There are 4 ways to turn a row about zero (a turn may also mirror it). The second row of each pair is the first, turned, with some noise. The first 28 pairs use one turn. New pairs use 2 turns, one after the other, and a turn may come again.
(in the rows, 128 means zero)
Some pairs, each with its turns in order after it:
[126 117 159 150 148 130]
[160 140 111 110 111 138] : (1)

[123 118 125 107 102 132]
[114 139 125 145 143 108] : (2)

[149 110 164  69  98 180]
[106 123  64 104 190 118] : (1)

[171 105 152 148 158 144]
[185 137 116 103 143 111] : (1)

[ 97 205  58 128 137 152]
[137 214  84  74 131 146] : (2)

[ 64 129 125 131 113  94]
[119 165 110 173  91 138] : (2)

[121 155 109 156 101 169]
[115 118 163 108 159 167] : (1)

[121 115 107 149 185 123]
[102 179 127 146 104 110] : (3)

[123  97 143 157  99 127]
[ 94 106 114 118 155 116] : (3)

[ 51 196 109 149 171 136]
[101 120 180 182  48 150] : (3)

[125 133 122 138 141  70]
[137 114 139 156  80 112] : (1)

[184 114 171 145  96 206]
[113 129  86  86 183 206] : (3)

[128 146 106 109 164 152]
[144 148 128 104 157 157] : (2)

[143 135 142  69 160 175]
[162 128  80 167  85 111] : (0)

[121  94 128 155  62 154]
[139 115 115 156 172 187] : (1)

[181  86 131 111 123 187]
[141 166  91 120 190 166] : (3)

[ 74 139 148 137 169 153]
[119 171 134 125  68 140] : (0)

[180  95 110 119 149 107]
[147 178 115 102 150  96] : (3)

[108 127 136 111 180 150]
[153 154 116 128  82 129] : (0)

[128  99 122 157 125 152]
[116 114 138  99 115  99] : (0)

[122  64 129 174 130 181]
[131  60  68 142 148 144] : (2)

[142 133 190 120 108 145]
[135 103  77  90 136 141] : (1)

[117 138 152  71 121 101]
[182  98 109 139 111 111] : (3)

[117 122 129 148 115 158]
[100 124 130 118 113 108] : (0)

[154 152 162 107  55  99]
[ 78 135 164 128 107  59] : (2)

[ 88 130 120 138 186 157]
[137 173 118 100  75 127] : (0)

[154 120 127 109  62 126]
[111  91 129 164 172 103] : (0)

[118 144  65 170 117 143]
[155 147  65  96 116 117] : (2)

New pairs. What belongs after each?
[159 147 170 155 156 151]
[145 130 145 167 102  81] : (2) (0)

[149 129 175 142 135 124]
[159 146 136 122 168 116] : (1) (3)

[130 101 137 148 167 100]
[120  75 134 122 121 104] : (2) (0)

[107  89 144 145 155 135]
[118  88  89 130 131 128] : (0) (1)

[109  37 172 146 105 176]
[ 83 190 173 199 113 103] : (3) (3)

[136 132 155 158 159 127]
[136  98 106 156 149 120] : (1) (0)

[144 121 182 117  47  85]
[127  49 114 154  98 190] : (0) (2)

[146 117 145 120 115 128]
[132 119 135 150 115 138] : (2) (2)

[143 138 156 104  89 118]
[171 110 120 126 133  95] : (3) (0)

[169 114  79  96 177 125]
[153 127 154 125 151 203] : (1) (0)

[138 139 108 161 145 167]
[165 156 136 156 153 126] : (2) (3)

[ 98 152  78 164 145  85]
[ 77  86 168 155 111 145] : (1) (0)

[125  44 117 147 107  91]
[156  87  92  63  94 114] : (1) (2)

[114 172 109 155 136 143]
[114 172 123 121 163 113] : (2) (2)

[ 98 151 140 109 124 156]
[ 94 135 120 122 161 149] : (3) (3)

[ 92 168  46 121 113 105]
[175  93  68  98  86 154] : (3) (1)

[130 124  92 184 163  61]
[154  52 133 124  85  89] : (3) (3)

[140 132 111 113 145 126]
[129 137 146 138 103 131] : (1) (2)

[159 157 102 137 137 103]
[ 97 140 173 127 131 115] : (3) (2)

[172 128 158 161 111 129]
[172 135 127 175 133 130] : (3) (3)

[123 116 120 109 106 108]
[ 95 129 141 131 129 116] : (1) (3)

[ 78 157 124 166 123 149]
[ 96 125 112 169  85 108] : (1) (0)

[ 86 166 137 113 158 119]
[105 105 157  92 148 155] : (0) (1)

[124 103 144  94  96 152]
[151 127 117 144  97 168] : (2) (2)

[ 83 122  95  90  76 138]
[118 162 144  98 134 201] : (0) (0)

[ 78 107 137 121 134 139]
[156 139 153 150 121 162] : (3) (1)

[154 137 117 122 129 111]
[130 107 111 124 119 110] : (2) (1)

[ 76 183  86 112 137 141]
[ 93 165 161 180  91 142] : (1) (0)

[120  82 172 143 115 123]
[156 128  97  86 152 105] : (1) (2)

[112 137 123 124 133 171]
[106 163 148 119 133 121] : (2) (1)

[166 175 125  54  62 121]
[198  43 103 134 109 107] : (3) (0)

[133 114 112 135  97 189]
[184 155 115 151 141 153] : (2) (2)

[139 109 144 135 106 149]
[149 125 119 159 123 139] : (2) (2)

[142 109 108 131 109 176]
[134 117 139 136 129  71] : (0) (3)

[178 115 122 167 102 114]
[137 154  81 166 138 103] : (0) (3)

[147 137 136 150 139 192]
[173 129  90 158  99 135] : (1) (0)

[ 90 120 115 118 143 121]
[130 113 115 128  89 119] : (3) (2)

[159 139 149  72 122 122]
[146 130 156 146  92 174] : (2) (0)

[124 149  88 131 160  87]
[112 127 153  79 136  94] : (2) (2)

[ 95 137  86 125 101 119]
[135 146 122 107 112 178] : (1) (1)

[175 133 121  52 135 210]
[164 138 179 139 152 229] : (2) (2)

[110 130 188  73 177 134]
[ 74  87 114 120 131 195] : (2) (2)

[114 150 129  86 118 157]
[129 133 138 155  80 142] : (2) (3)

[146 116 133  82  91 132]
[112 127 117 126  78  98] : (2) (3)

[140  89 107 212 101  96]
[115  38 121  78 131 113] : (1) (2)

